The rows of a group lie close to one hidden flat surface of 9 dimensions, which passes through zero. Surfaces can cross.
(in the rows, 128 means zero)
Known rows, each followed by its group:
[112 120 153  94 147 142  74 113 129 126 118 117 130 161  78  64 103 119
 133]
F
[100 117 125 152 131 148 122  69 113 153 107 133 124 118 123 127  38 168
 135]
Z
[176 115 121 110 144 176 191 181 126 132 188 117  99 150  71 137 145 151
 111]
Z
[104 155 142 204 121 156 138 131 146 124 124 120 103 142  95 103 152 180
 136]
Z
[ 92 128 156 191 118 111 138 104 145 116 109 123 156 155 125 141 106 134
 137]
J
[142 101 143 208 126 112 133 110 165 113  93 126  84  91  98 107 126 123
 130]
Z
[162 135 133 101 141 158 158 206 128 130 203 124 117 162  95 120 131 155
  95]
Z
[104  90 167 133 111  93 150 118 115 104 117 147 184  97 180 183 145  86
 155]
Z
[111 134 110 162 148 132 159 151 139 124 166 152 141 168 171 149  88 196
 135]
H
[174 110  70 172 141 141 133 139 179 113 108 132  61 102 171 133 112 130
 127]
H
[ 88 138 136 144 115 133 171  87 141 130  69 116 137  93 140 165 125  77
 123]
F
[145  62  80 134 153 132 191  66 152 158 120 109 103 138 127 173  97 106
 115]
H
[143 183 124 166 136 136  92 110 128 163 121 121 150 146 117  96 100 199
 117]
H
[140  94 107 104 142 164 149 105 114 155 116 138 150  74 198 163 185 137
 154]
J
[162 119 117  78  97 120 115 124  84 124 138 128 162 137 157 173 128  88
 143]
Z
[146 115 108  90 173 125 171 117 147 156 130 114 128 130 100 127 186 116
 110]
J
[ 72 189 166 172  91 135 166 137 130 113 111 121 147 133 111 152 110 121
 114]
J
[164 157 108 136 152  70 133 138 180 151 139 103 152 182 125 130 101 107
  61]
J
[159 134  67 160 159 137 136 126 166 153 152 123 111 174 161 135  78 182
 105]
H
[111  95 155 124 123 201 161 169 142 112 146 103  85 125  93 114 175  93
 122]
F
[107 174 142 110 114 208 132 162  84 145 155 136 130 107 130 117 133 190
 131]
F
[ 96 176 126 107 117 174 121 162  98 117 150 147 124 145 135 120  81 173
 141]
J
[103  69 136 115 107 137 162 135  91 104 188 132 132 186 115 161 177 132
 167]
Z
[ 73 106 197 166 144 133 105  96 149 125  85 134 153 101 118  87 100 129
 141]
F
[140 123 141 117 115 161 161 122  91 137 137 136 146 111 115 165  70 143
 133]
Z
[109 103 103  94 119 137 161 145  94  98 162 161 154 155 191 191 143 138
 176]
H
[136  93 144 125 142  66  72 115 116 100 137 153 118 154  76  81  80 143
 159]
F
[112 123 146 172 146 109 178 117 174 133  98 124 153 105 156 159 123 104
 106]
F
[124 144 157 150 117 153 105 144 118 139 121 135 135  72 143 106 139 154
 124]
J
[111 169 114 128 157  78 108 110 181 151  93 115 165 145 168 113 153 107
  98]
F
[109 171 142 173  80 125  58 130 127 119 120 102 137 170 134  98 173 123
 131]
J
[140 141 123 124 156  87 169 128 181 151 123  87 135 157  84 119 211  86
  80]
J
[155 202  97  77  65 128  82 116  81 139 121  87 108 164  73 126 131  82
 104]
J
[149 132 155 151  92  94  54 155 125 108 130 129 132 116 156 108  79 103
 114]
H
[134  66 140 129 153 158 121 100 146 145 123 110 144 136 144 116 180 115
 143]
F
[ 85 205 121 120 145 116 158 170 158 131 125 130 129 120 144 120 176 134
  95]
F
[126 182 150 139  68 156 120 175  79 103 159 129 158 165 129 150 159 149
 152]
Z
[111 103 162 146 135 102 137 115 131 141 136 135 200 128 184 161 125 129
 126]
H
[143 127  91 118 169 138 161 115 163 167 139 111 136 153 141 137 140 141
  98]
H
[103 183 137 117 158 149 148 106 119 175 135 117 168 167  80 101 159 199
 120]
H

New rows. What belongs after each?
[127 179 134 100 103 128 131 158 109 113 122 128 166 130 151 151 204 106
 140]
Z
[118 135 135 122 169 144 210 173 155 127 158 138 127 131 106 138 145 152
 108]
F
[161 121 126 156 156 111  95 127 156 152 139 131 159 134 172 114  78 162
 104]
J
[146  83 144 187 126  69 182 166 132  82 160 162  99 102 110 158 100 145
 137]
F
[109 110 139 186 133  79  92 121 177 105  93 128  98 109 134  88 146 109
 128]
Z
[152 177 102 146 107 132  67 136 105 116 134 138 105 158 117  95 103 185
 147]
H
[109 128 149 168 102 157 167 128 109 111 136 124 122 139  97 146 162 151
 157]
Z
[111 150 140 134 153 117 136 132 136 154 159 128 183 169 142 123 146 174
 118]
H
[110 153 135  96 128 142 136  76  86 169 131 108 150 164  53 119 117 156
 125]
H
[123 131 129 163 103 112 100 152 102 121 149 151 120  87 176 123 206 172
 154]
F
[100 174 123 118  57 152 103 162  82  88 132 137 100 121 145 145 118 111
 148]
J
[152  72 124 118 149  93  85 137 139 104 149 131  78 156  69  73 128 117
 138]
J
[148 116 118 111 140 113 145  90 115 137 126 128 131 154  77 139  27 133
 123]
J
[ 66 103 158 144 134 119 172 138 136  95 128 143 108 119 102 122 182 119
 153]
Z
[126 163 100 122 127 139 154 133 133 144 131 127 169 142 203 183 109 131
 117]
J
[104 154 131 130  76 114 105 160 118  84 122 124  68 112 103 115 141  82
 125]
F
[139 121 135 139 135 105 166 128 135 129 123 136 135 102 133 162  52 120
 103]
J
[110 126 134 113 151 115 164 125 154 113  89 133 106  83 106 123 179  89
 130]
Z
[157  98 149 198  77 140  57 153 130 123 142 113 120 104 194 120 136 122
 124]
F
[163 102  98 113  99 109  75 131 125 122 126 112 105 117 166 124 226  75
 138]
J
[163 206 163 148  95 153 117 202 111 120 148 132 152 115 125 131  77 157
  96]
Z
[135 137 154 112  93 163 157 149  68 126 159 139 172 131 135 181  81 145
 139]
Z
[155 127  62  67 159 169 108 104 121 171 152 107  67 167  76  86  75 161
 104]
Z
[118 161 148 140 101 137 111 179 104 119 183 130 169 179 157 137 131 163
 127]
Z
[177  79 142 150 113 106 162 130 136  97 110 127 104  86  99 158 163  69
 144]
Z
[112 133 158 153 129 122  57 117 135 134 112 125 148 124 147  80 108 144
 127]
F
[146 186  98 149 129 174 116  76 103 148  78 129 112 114  82 102 151 200
 173]
H
[134 131  90 120 133 159  87  89 103 180 157 121 152 186 157 126  47 193
 121]
Z
[145 153  92 132 130 180 133  96 118 162 123 111 106 149  93 120 124 171
 132]
Z
[ 86 188 148 177  95 129 106 117 137 128 114  98 159 189 121 119 166 131
 128]
J
[178 106 117 121 135 112 159 122 151 119  87 120 104  79 106 141 190  65
 129]
Z
[136 153  92  82 146 167 150 133 117 148 134 135 158 138 177 159 155 151
 136]
H
[105 117  93 111 134 109  80 103 140 122 122 121  78 159 111  82 152 117
 138]
Z
[147  98  90 137 145 104 126 140 155 115 153 130 125 163 171 139 162 130
 137]
H
[179 150 122  84 189 115 146 209 186 141 162 123 123 118 130  99 149 116
  59]
Z
[152 146 100  83 137 155  96 155 123 150 161 112 124 163 136 102 177 142
 120]
F
[158 171 123 151 110 140 134 203 113 125 180 143 115 118 149 142  94 180
 101]
F
[ 83 181 134 154  84 129 147 139 125 110 116 119 146 160 144 164 125 109
 126]
J
[122 122 160 136 153 121 136 146 171 111 127 120 121 155  83 101  60 105
  97]
F
[120 115 172 169 102  67  68 154 139  91 123 146 128 102 155 109  56 100
 117]
Z
[108 132 148  69 103 146 136 164  96 107 138 137 127 103 132 142 124  83
 129]
H
[ 96 132 156 105 165 164 181 127 128 132 130 138 138 131  77 118 102 154
 131]
F
[162 140 124  94 123 209 135 156 105 147 167 111 125 159 106 131  73 147
 107]
F
[ 87 103 166 170 126 142 100 113 166 132  93 110 140  99 165  98 188  94
 127]
F
[134 171 141 140  94 169 122 156 126 128 127 111 118 129 127 139  45 114
  89]
F
[122 176 114 126 136  63 144 188 146  98 152 147 101 139 106 118 134 140
 107]
F
[191 100 108 107 103  87  71 143 121 119 149 117 134 153 156 137 134  80
 123]
Z
[138 147 108 111 123 114 164 161  88 112 164 160 107 122 101 147 121 178
 144]
F
[136 182  73 105 145 193 161 131 119 151 138 128  93 150 107 128  92 192
 121]
H
[184 123 152 121 157 134  99  98 122 191 112 110 133  72  66  73 129 151
  93]
J
[161 138 130 210 101 102  50 119 136  96  92 138  88 105 118  83 130 153
 162]
H
[148 147 137 129 101 161  71  61  76 169 101 114 153 131  93 109  75 163
 142]
J
[148 127 102 110 136 149 138 132 150 136 117 105  63 119  82 107 108  97
  92]
H
[125 102 131 132 187  76 187 115 137 127 141 169 155 125 112 138 136 183
 150]
F
[ 98 134 171 142 161 145 197 174 156 115 134 146 110  84  88 117 119 144
 107]
Z
[179  23 135 150 168 100 149 133 142 111 174 146 126 146 109 126 146 149
 156]
F
[146  87 151 157  84 162 136 138 101 100 137 125  90 109 101 150  74 104
 138]
F
[164 170 137 133 112 126  52 136 124 136  98 128 159 100 166 102 159 130
 135]
H
